The same things were measured in two ways. Each way mixes the same 11 hidden numbers, adds some noise and spreads widely along 7 directions of its own, which tell nothing about the thing.
(in the rows, 128 means zero)
Some things both ways: the first way, then the second way.
[173 104 128 109 145 105  90 119 147  58 140 113 160 126 130 153 143  94
 167 113 202  93]
[172 129 118 151 132 140 105 144 107 174 184 168  97 102 134  93 154 139
 131  86  85 141]

[146  94 156 129 121 147 123 134 149 148 161 120 149 134 148 143 123 136
 139  99 146 110]
[141 111 105 126  82 119 160 106 205 102 104 101 173 145 205 167 154  93
 104 174 152 170]

[154 152 131 100  98 109 127 126 128 138  93  96 133 150 193 148 128 115
  72 127  81  69]
[ 92 170 143 148 162 130 129 138 153 135  75 116 145 142 115 142 132 119
 170 156 187 137]

[167  92 153 145 102  98 229 102 135  96  68  70 104 109 125 109 135 123
 132 115 161 108]
[153  94  63 129 115 119 185 111 146 111 118 123 169 126 166 146 159 106
 157 170 105 112]

[116  90 147 100 168 141 126 132 118 142 147 123  88  98 148  81 128 117
 112 151 110 140]
[135  97 103 147 103 108 111  97 148 101 134 119 155 125 167 140 137 101
 123 150 154 160]

[126 120 142 113 135 122 112 139 129 141 133 131 162 139 161 160 129 112
 164 123 137 104]
[ 96  97 134 116 139 105 134 173 100 140 151 153 121 129  95 130 150 125
 160 111 129 141]

[135 157 101 133 108 103 134 118 139 111 133 141 115  97 105 117 144 115
 112 126 116 136]
[125 143 111 174 118  95 173 145 139 124  40  68 134 127  73 101 109 124
 182 149 214  95]

[133 155 112 151 123 115 140 140 124 106 138 132 144 104  74 113 142 161
 110 168 152 134]
[169  89  89 126 144  97 170 136 127 133 122 130 164 110 119 129 155 104
 156 128 109 130]

[193 131 119  70 137 147  85 122 146 140 102 128 124 188  95 182  91 130
 161  79 162 145]
[ 81 162 177  94 100 129  88 135 152 137 125 178 120 117 170 194  82 119
 118 114 188 143]

[150  75 160  99 148 120 178 132  99 144 101  87 120 142 169 156 110 101
 167 107 157 106]
[115 139 117 158 155 112 122 155 126 144 116 145 118 163 105  80 152 126
 180 119 117 150]

[104  91 160  39 185 122  93 139 111 175 160 127 108  88 234 172 128  70
 146 158  72 116]
[137 166 153 137 147 176  59  94 147 135 155 114 117 136 151 115 138 148
  47 105 134 160]

[118 149 152  89 166 117  67 133 123 129 102 161 153 132 165 167 135 119
 132 149  96 116]
[ 84  92 158 126  96  88 102 140 108 120  80 153 140  95 125 174 156  95
 170 132 169 114]

[ 95 113 161 120 135 147 101 148 134 158 156 132 156 135 139 128 128 125
 138 131 112 132]
[116 155 127 118 156 112 185 137 136 106 136 104 153 146 145 133 114 155
 140 153 128 108]

[ 95 122 134 128 125 135  65 130 147 122 194 161 176 111 137 148 156  92
 175 133 167 104]
[ 95 120 140 160 102 117 112 140 148 131 136 159 116 131 147 127 104 108
 175 153 146 141]

[ 89 110 151 125 125 136  93 149 168 141 157 134 153  90 152 105 138 127
 104 153  56 145]
[ 81 111 135 128 113  84 150 156 123 127 152 205 127 113 146 141 114  99
 206 170 118 117]

[127 114 163 126 142 101 167 134 129 117 104 116 119 107 110  98 147 115
 117 170 158 128]
[140  43 139 164 110  82  96 152  98 123 109 126 128  74  95 110 129 116
 159  61 147 122]

[139 186 111 117 153 101 178 165 105 156  70 131  47 138 105  97 103 140
  57 173  67 207]
[163 140 131 164 167 143 134 128 140 131 102  64 123 150  84  56 156 151
  97 114 110 138]

[123 136 115 141 142 110 144 156 114 126 106 138 117 125 102 144 117 122
 116 177 133 166]
[142 125 151 126 139 100 141 123 154  98  99 108 138 122 122 103 154 119
 137 165 126 140]

[180 150 103 114 125  93 148  96  83 111 105 134  89 137 174 134 144  81
  80 112 161  41]
[151 174  95 180 177 158 163 126 121 152  92 115 103 148  74  74 131 138
 167 152  97 125]

[208 178  88 113  94 100 157  85 113  92  66 115  99 179 131 141 127 121
  64  87 156  52]
[118 104 124 149 128 139  96 154  88 163 115 200  80 107  79 108 142 103
 197 111  98 138]

[ 86 132 133 176  86 140 120 134 107 133 143 111 142 116  78  86 135 150
  77 149 126 157]
[122 161 143 153 143 122 135 100 163 103  65  87 169 125 171 136 103 151
 124 127 152  72]

[ 93 103 109 124 133 181  89 154 167 123 146 119 178 137  61 126  95 186
 252 127 130 204]
[132 104  88 176 141 142 143 104 110 118 122 129 124 115 127 136 111 132
 118 117 100 148]

[139 113 151 103 152 126 164 115 156 143 116 140  89 112 136 146 121 119
 151 135 147 155]
[124  97 109 133 108  98 175 132 124 111 133 152 124  95 122 118 132 106
 147 174 119 112]

[118  90 149 149 154  77 231 115 109  97  87 121 106  88 108 128 137 108
 209 121 215 176]
[141 113 150 116  88 114  89 118 151 107 135  51 150 165 133 118 165 118
  71 130 185 162]

[121 120 141 131 117 141 138 108 122 152 161 133  95 115 148  86 142 121
  73 122 140 106]
[127  73 101 155 104 119 135 122 123 119 138 146 130 105 141 119 133 110
 134 129 107 124]

[136 139 150 118 122 146 104 143 183 129  99 129 147 159 119 142 117 148
 162 127  94 153]
[ 87 119 148 135 125  98 121 175  94 157 140 173 102 123  77 115 105 120
 184 115 147 106]

[122  96 130 137 126 112 106 130 119 129 145 143 171 106 133 153 129 107
 162  88 128 114]
[149  71 120 116  92 108 108 139 141 131 137 119 146 161 145 118 174 107
 102  91 102 168]

[139 123 158 122 108 128 181 103 132 149  82 109 122 138 152 150 129 129
 130 128 110  80]
[106  99 123 109 116  96 137 139 118 115  93 138 144 137  98 140 130  95
 184 154 155 114]

[112  83 184 126 146 126 193 157 138 151 123  90 106  95 140  74 129 144
 107 163 105 153]
[136 162 187 117 118 132  48 124 162 138 153 106 132 159 150 127  94 127
  89  95 186 179]

[111 123 154 109 109 134 138 120 161 129  92 105 144 129 118 127 131 140
 161 146 104 136]
[ 84 155 142 136 145 141 130 129  96 133 111 166 118 101 120 164  60 145
 172 124 141  70]

Other things, the second way, with their names:
(853): [127 124  96 174 142 138 131 112 134 129 131 112 138 154 121 125 132 109
 142 158 137 180]
(713): [122  31 136 151 111  77  50 142  97 137 161 177 122 118  82 102 154  63
 163 109 132 199]
(188): [ 95 134 172 101  79 102 119 139 106  90  83 104 100 113 111 152 111 140
 146 138 193 110]
(358): [104 100 126  95 136 106 166 162  78 140 191 197 108  76 100 143 121 128
 145 126 101 100]
(124): [ 92 168 152  60 127 124 110 118 124 125 135 162 155 159 158 163 139 122
 135 158 133  84]
(131): [153 128 136 133  98 145  68 116 157 142 147 139 114 142 151 102 160 102
 109 130 135 177]
(653): [127 129  91 127 110 141 179 117 108 107  83 110 123  96 131 167 113 151
 139 130 142  82]
(844): [132 123 131 144  96 133 138 130 118 126  80 124 120 103 142 195  83 124
 169 112 155 142]
(991): [119 114 123 126 103 115 143 131 149 106 143 102 132 160 142 140 144 116
 132 171 147 172]
(758): [101  92 132  95 102  94 158 171 124 123 157 138 117 135 107 132 125 125
 152 138 140 119]
(997): [108  87 119 180  86 103 136 119 165 108  45 127 150  95 173 160 133  99
 164 133 162 119]
(611): [133 153 145 164 134 146 124 118 122 136  48 110 124 110 117 133 113 136
 137 104 135 102]
(72): [106 118 141 120 118 139 117 124 120 124 163 142 115 136 134 147  92 136
 110 125 115 127]
(657): [129  94 103 130 130  91 162 134 125  98 104 105 144 121 104 118 135 120
 156 146 153 126]
(905): [121  92 140 132 110 114  80 139  93 141  95 131 120 119  88 136 161 104
 141  89 155 154]
(390): [ 87 108 157 120 126 113  79 141  95 139 139 181 113 110 101 150 109 107
 151 107 149 138]
(308): [112 136 140 154 131 107 132 139 132 133 108 152 127 102 137 135 136 116
 165 143 142 131]
(753): [ 68 134 153  98 113 104 119 147 106 112 131 163 114 124 111 137 113 126
 165 155 165  93]
(404): [136  85 126 162  78 135  96  90 148 112  81 133 136  99 176 147 119 108
 106 108 117 114]
(663): [107 138 195 133 105 136  72 140 115 133 115 110  95 105 111 138 102 146
 103  83 182 125]
(1007): [123 120 108 113  97 154 156 110 134 111 112 120 140 124 179 194 119 135
 128 141 119 106]
(128): [116 113 111 104 143 182 156 101  88 101 176 164 100 102 156 160 107 168
 115 138  34  86]
(576): [106 111 120 154 108 102 110 131 113 121  82 118 122 152  74 101 139  92
 177 158 167 144]
(700): [101 136 146  89 123  96 161 136 128 110 139 154 144  96 156 151 113 140
 117 132 136  75]
(1150): [145  83 114 148 106 109 116 126 135 108 138 140 129  88 168 127 132 123
 139 108 131 150]
(981): [ 94 165 153 118 141 141 132 144 126 136 130 159 114 127 128 139  70 146
 175 130 140  80]
(916): [140 205 139 142 141 169 158 106 188 127  96  91 141 158 180 136  96 154
 117 159 131 110]
(3): [137 126 128 127 128 123 149 116 141 112 129 146 125  90 141 130 118 125
 140 159 117 109]
(1158): [115 164 151 103 152 163  84 118 134 138 198 132 120 173 130 104 166 132
  76 156 115 167]
(556): [135 117 180 110  99 132  44 112 150 122 146 119 120 141 138 113 131 117
  64  99 147 166]
(418): [141 155 127 106 128 148 147  96 133 107 110  75 147 129 135 167 100 150
  71 128 159 113]
(521): [149  78  83 124 136 129 167 117 115 115 179 133 151 115 154 125 154 134
 108 128  65 111]
(497): [137 118 136 118 137 116 133 153  95 135  78  89 121 102  67 128 130 155
 117  59 171 101]
(273): [112 160 137 121 127 141 161 107 151 109  56 106 146 111 141 174  96 134
 149 165 158  66]
(602): [119 122 120 196 123 129  85 127 121 148  56 139 106 137  89  84 145 101
 153 103 139 157]
(601): [132 175 119 121 143 138 159 119 130 126 105 118 129 122 116 140 112 132
 121 149 160 134]
(302): [133 126 137 185 150  76 119 124 147 114  86 120 150 138 114  62 169  91
 174 169 137 165]
(640): [124  91 140 122  93  59 126 143 128 113  64 105 160 101  89 141 125  88
 150 121 225 120]
(1009): [129 143 151 178 136 154  93 127 123 146  91 156  96 116 135  95 145 133
 140  99  85 134]
(230): [106 109 135  94 131 104 133 136 114 118 145 167 148 107 141 166 106 118
 148 124 133 108]
(441): [117 124 175 148  87 140  18 115 113 141 130 162  89 101 113 125 118  92
 135 120 182 167]
(1130): [149 134 103 165 144 119 121 114 137 143 104  97 145 160  82  89 117 109
 109 121 157 155]
(447): [113  59 108 126  99 154  99 131  91 138 179 174 110 107 153 160 157 126
 121  92  77 140]
(210): [131 136 152 151 147 132 131 162 140 133 128  68 128 123 125 115 119 174
 115  69 173 134]
(55): [150 111 122  66 104 158 119 106  94 125 165 173 109  80 154 175 144 141
  91 111  77  95]
(642): [139 134 113 128  98 158 166 111 152 119 102 113 137 102 179 168 127 143
 102 133 122  93]
(126): [133 152 140 166 158 117 120 145 148 147 138 111 131 150 101  93 122 118
 146 137 163 179]
(192): [138  48  73  71 105  73 170 151 125 110 188 119 166 168 104 124 177  88
 145 166 132 154]
(187): [149 115 137 136  82 127  88  84 170  84  83  73 139 115 150 131 137 108
  93 155 190 148]
(337): [173 126  69 131 178 160 156 107  97 146 184 153 137 125 131  88 153 149
 106 113  28  90]
(969): [128 155 127  75 156 113 176 135 123 130 195 144 164 153 152 137 110 149
 116 145  88  81]
(69): [125 170  91 114 180 132 170 111 160 136 165 162 167 180 161 123 124 122
 123 175  81 128]
(43): [123 113  96 134 146  97 181 135 136 107 104  98 167 124 128 139 146 126
 138 138 156 133]
(544): [168  83  86 175 164 127 147 133 105 142 167 107 154 156 124  73 159 138
 117  84  43 147]
(658): [131 147 139 100 142 151 114 122 143 133 183 136 124 173 145 129  97 142
 117 134  92 138]
(16): [150  96 115  85 105 113 154 121 142  95 193 120 144 116 173 127 133 140
 104 145 115 107]
(1143): [112 226 153 124 163 180 138 113 145 143 158 150 110 173 165 124  59 168
 122 153  82  94]
(616): [122 108 140 137 136 107  78 123 130 119 151 118 148 159 127 101 125 118
 137 116 143 143]
(474): [ 85 133 161  83  62 135  97 116 144  96  86 129 120 126 163 196  93 118
 135 142 197 114]
(198): [112 118 158 104 151 105 122 137 126 118 186 163 136  96 153 159 149 126
 108 132 127 174]
(1140): [125 123 113 170 105 172 130 113 165 118 137 102 115 148 180 123 112 147
 103 125 113 145]
(1110): [123 128 125 110 150 109 175 142 120 115 172 139 121 108 109 102 112 152
 122 144 111  91]
(84): [168 112  91 153 105 143 125  87 164 110  98  98 151 151 165 110 179  97
 106 160 109 167]
(159): [147 117 115 171 161 162 115 118 122 141 110  96 124 123  95  99 128 144
  94  83 118 136]
(132): [129 167 168 107 125 180 110 111 153 124 115 108 116 107 172 166 115 165
  94 116 136  96]
(754): [121 147 139 116 122 160 101  90 117 112 118 132 102 113 105 153  80 125
  82 134 152 146]
(12): [121 196 157 125 151 120 144 147 130 150  87 106 128 152  81 125  67 142
 157 124 181  95]
(723): [ 89  67 144  52 107  83 164 162  56  95 145 177 113  34 117 191 166 146
 148 113 126  73]
(555): [171  66 109 166  69 157  52 103 123 138  97 125  93 110 128 120 165  99
 105  79 117 184]
(574): [ 97 174 128  94 157 105 147 138 108 128 122 169 127 120  96 129 110 128
 188 174 160  76]
(333): [136 127 124 146 141 135  90 107 169 121 114 102 157 165 144 129 154  99
 130 149 155 198]
(352): [155 115 124 128  95 160 106 114 125 132 141 117 105  95 142 145 154 133
  83 106 138 152]
(446): [157 176 135 108 157 185 104 111 122 152 178 127 110 148 136 120 133 162
  75 109  86 132]
(1067): [130 107 100 101  84 141 142 120 139 113 116 133 129 115 158 171 134 114
 143 147 149 125]
(326): [154  90  67 125 103 144 182 129 124 122 106 125 131 121 148 158 138 129
 162 126  96 117]
(761): [135 125 135 129 109  95 117 128 148 127 114 126 136 118 116 112 123 103
 120 133 178 138]
(8): [116 111 138  57 139 120 144 160  65 137 194 174 121  71 109 165 122 151
 131  96 123  73]
(248): [112 187 151 118 126 162 130 139 141 144 109 113 101 191 121 125  97 151
 135 132 123 129]
(779): [137 159 156 129 100 136 106 131 125 133  92  93  99 115 108 123  96 156
 111  92 182  92]
(668): [125 145 157 102 152 139 130 123 121 118 158 116 127 133 119 130 123 144
  89 135 116 136]
(296): [120 167 166 100 117 183  67  91 181 125 178 151 118 139 201 167 128 122
  61 155 131 186]
(539): [142  97 103 169 117 133 143 108 124 112 127 102 139 122 152  99 148 144
 111 120  87  90]
(795): [119 129 111 111 150  96 175 147 124 118 127 115 147 153  90 115 141 115
 169 174 142 128]
(884): [111 103 131 126  93 101 163 135  91 104  64 113 116  74  92 163 105 131
 149 124 173  86]
(577): [123  76 137 131  96  87 124 127 140 110 113 106 137 119 101 120 115 104
  93 119 170 140]
(1096): [128 171 123 198 124 156  85  85 190 138  86 123 133 165 166 106  89 112
 117 142 148 149]
(912): [165 163 127 108 150 119 148 128 157 134 137 106 162 165 142 111 127 127
 126 139 121 137]
(566): [146 136 137 100 134 130 124 121  92 142 157 148 121 105 110 119 135 138
  95 115  97  85]
(189): [165 129  80 144 169  80 237 173 124 128  97  78 150 108  64  90 123 141
 192 135 166 105]
(516): [130  94 124 156 110 146 111 129 110 142 110 146 107 118 130 119 155 129
 112  86  79 126]
(335): [153 118 150 108 135 125 101 118 139 114 149 103 154 156 159 115 109 145
  98  84 104 125]
(728): [136  92  80 162 141  96 180 131  96 118 127 148 122 101  89  86 135 120
 167 151  92 102]
(843): [152  81 103 118 130 122 159 134 115 128 155 129 139 105 137 146 138 142
 102  88  87 123]
(889): [112 168 143  76 166 123 169 143  92 129 109  82 138 128  59 160 127 158
 112 133 182  87]
(585): [128 134 115 167 128 155 161 131 134 142 110 128 117 109 152 131 112 161
 116  98  94  86]
(612): [145 110 130 133  89 122  97 104 130 108 101 107 123 140 124 127 128 103
 112 133 148 166]
(90): [154 163 105  77 162 188 153  92 119 124 224 141 129 136 171 156 114 168
  64 145  58 117]
(836): [105 119 148 133  91 145 118 121 123 104 136 168 117 120 203 150 101 137
 192 152  77  80]
(783): [132 137 123 124 181 122 153 127 110 114 128 124 137 137 108 109 119 147
 129 117  92 131]
(328): [115  79 144 122  53  75  90 138 116 140 114 156 130 117 115 144 131  77
 136 117 169 122]
(364): [110 232 194 117 126 187  70  98 194 128 119 144  94 163 183 141  83 133
 114 176 152 167]
(1136): [150 145 142 104 134 171 119 110 151 116 143 121 106 122 159 141 144 148
  89 130  98 158]
(152): [113 133 143 109 132 105 138 163 109 138 156 131 135 125 130 128 139 149
 148 109 144  99]
(789): [108  99 130  84  89  88 126 125 134  91 130 117 152 152 133 145 142  97
 142 174 168 132]
(993): [154 113  96 150 142 168 121 131 106 169 146 173 105 108 129 134 124 134
 143  83  69 131]
(859): [110 186 127 158 149 135 176 130 112 127  61 137 120 104 143 150  86 165
 179 124 121  66]

Some of these things the first way, each followed by its name:
[153 160 100 138  97 178 124 131 113 148  89 110 110 216  62  97  82 185
  69 103 124 141]
(783)
[135 129 180 144 141 157 142 148 134 133 125 108 134 177 109 109 121 167
 128 132 172 148]
(152)
[150 145 146 103 143 143 107 101 130 132 101 151 106 150 145 153 126 136
 105 122 126 109]
(566)
[121 153 137 131  84 124  89 142 160 118 138 103 171 132 165 141 143 111
  84 148  60  92]
(132)
[132 118 119 128 122 109  95 113  94 107 140 133 140 115 129 100 141 108
  81 100 148  95]
(859)
[103 144 101 131 153 110 141 144  96 126 192 148  99  59 116 100 144 133
  89 161 120 166]
(131)
[ 98 140 155 157  97 209 105 114 157 115 186 109 170 155 146  94 138 199
 106 139 135  68]
(441)
[124 140  88 165  60 147 102  96 141  84 153 113 144 127 107 111 137 129
  88 105 135  87]
(187)
[117 122 115 141  90 185  77 118 146 143 174 131 173 131 118 137 120 165
 165 104 119 102]
(1130)
[117 113  93 131 119 131 128 143 126 139 123 118 137 108  55 160  95 148
 205 132 142 215]
(69)
[128 144 132  91 175 124 151 138 100 149  96 137  84 154 145 172 109 121
 169 142 152 170]
(1158)
[134 155  84 134 123 132 108 127 107 120 137 140  86 122 118  75 125 123
  65 142 111 132]
(90)
[103 101 132 156 105 133 153 135 116 115 156  95 180 114 131 137 137 143
 181 144 170  93]
(333)
[ 79 122 207 167 134 153 176 114  95 128 153 136 136 154 114  85 167 124
 116 145 225  92]
(836)
[ 84 149 119 182 143 140 181 161  90 153 159 147 104 103  82  72 126 183
 106 179 144 183]
(795)
[161  87 149 107  99 140 110  87 138 138 127 122 137 156 143 183 123  96
 135  68 197  85]
(700)
[111 139 149  89 128 162  72 123 152 137  99 125 158 179 110 177 114 109
 185 131  97 135]
(616)
[ 97 113 135 114 118 156  88 144 182 122 135 107 177 119 157 115 124 149
 180 138  46 126]
(853)
[121 174  71  92 161  96 102 130 114 113 165 168 118  87  73 162 138 100
 177 138 137 176]
(1067)
[178 149 137 128 128 125 158 122 120 124  63 121  79 177 117  85 120 137
  80 104 132 113]
(1007)
[141 129 145  98 185 108 124 134 149 133  81 171  77  89 122 115 123 135
 119 138  68 192]
(328)
[101 101 155 138 124 147 153 136 147 134 132 108 139 121 109 128 126 146
 188 145 148 167]
(521)
[121 142 165 113 182 156 112 176 167 122 122 143 161 144  83  94 125 189
 177 166 109 165]
(844)
[136 127 117 142 138 138 133 132 111 117 142 123 111 103 124 105 129 150
  93 150 120 126]
(55)
[146  93 154 196  70 161 142 114 128 117 167  93 139 134 162  54 147 148
  37  97 148  36]
(779)
[100 177  72  92 169  96  69 147  97 146 192 198  88  93  87 115 139  62
 133 133 132 205]
(1140)
[129 100 174 140 149 179 149 164 124 151 124  99 127 175 151 107  99 188
 109 149 147 134]
(723)
[122 111 182 114 162 161 147 154 123 162 111 108 131 141 187 107 117 185
 108 148  66 104]
(905)
[147 114 146  94 147 117 127 136 152 127  90 120 132 141  90 164 113 121
 197 123 155 181]
(997)
[168 107 142 142 101 146 165 141 131 127 111  74 125 178 162 123 110 132
  93 121 139  75]
(1136)
[138 105 136 137  84 130 150  79 104 123 139  93 120 116 168 125 147 111
  92 105 162  49]
(337)
[134  95  92 163  61 126  98  90 151 108 152 144 168 104 115 149 141  94
 161  77 182  87]
(577)
[123 136 145  87 121 110 116 100 131 133  71 126 143 124 158 204 123 104
 146 102  57 126]
(124)
[125 160 101 152 102 122  93 103  96 103 136 153 144 151  79  90 140 127
  90  82 172 107]
(544)
[166 147 126  87 189  76 200 148  98 138  86 132  38 101 109  85 123 109
  93 154 101 170]
(326)
[121  90 165 134 135 159 176 141 102 180 148 104  83 124 178  73 122 137
  63 155 109  89]
(657)
[137 133 113 147 146 108 160 130  82 129 122 148 109 124  90 117 123 146
 137 103 193 166]
(516)
[104  89 182 122 118 138 131 132 176 142 172 105 180  94 171 161 142 133
 183 127 109 117]
(642)
[102  82 153 103 181 101 156 133 112 134 116 148 100  79 173 117 130  83
 139 138  94 140]
(188)
[159  83 180 123  97 157 172 123 161 170 102  86  79 158 192 102 117 114
  57 126 101  88]
(1110)
[195 155  92 113 110 105 172 107 109 107  64 108  64 181 105 125 106 104
  58  99 164 116]
(364)
[123 138 104 148  98 144 125  94  92 125 177 136 132 120 138 114 138 139
  75  86 147  70]
(84)
[139 136 118 113  87 139 119 106 158 134 108 115 126 144 141 129 117 122
  91  94  49 102]
(474)
[157 106 149 103 139 118 142 116 148 137 118 127 112 122 164 148 134 108
 141 130 171 106]
(358)
[160 182  79 122 119 115  74 132 110 117  99 166  96 166  92 114 124  79
  75 125 111 122]
(658)
[116 130 133  99 133 155 110 136 143 140 126 109 128 124 127 170 110 139
 157 166  84 147]
(574)
[139 121 119  87 200  75 135 164 114 130 102 157  92  89  86 137 118  95
 185 168 145 218]
(843)
[127 164  77 156  70 121 102 115 148  94 100 133 154 144  92 127 119 145
 103 105 107 139]
(668)
[101 114 114 141 112 153 131 140 123 154 163 114 109  95  93  81 120 158
 113 138 104 180]
(1096)
[105 143 140  65 140 107 102 134 166 135  68 133 151 132  68 196 114  88
 201 138  56 205]
(335)
[125  97 151  85 156 135 121 130 127 154 148 121 104  97 190 110 131 111
 112 130  67 104]
(653)
[ 93 124 116 110 196 114 153 136  82 146 150 179  75  66 103  97 126 127
 136 152 124 181]
(612)
[128 112 169 141 115 130 182 135 138 138 117  99 132 119 117 111 127 156
  98 137 106 127]
(912)
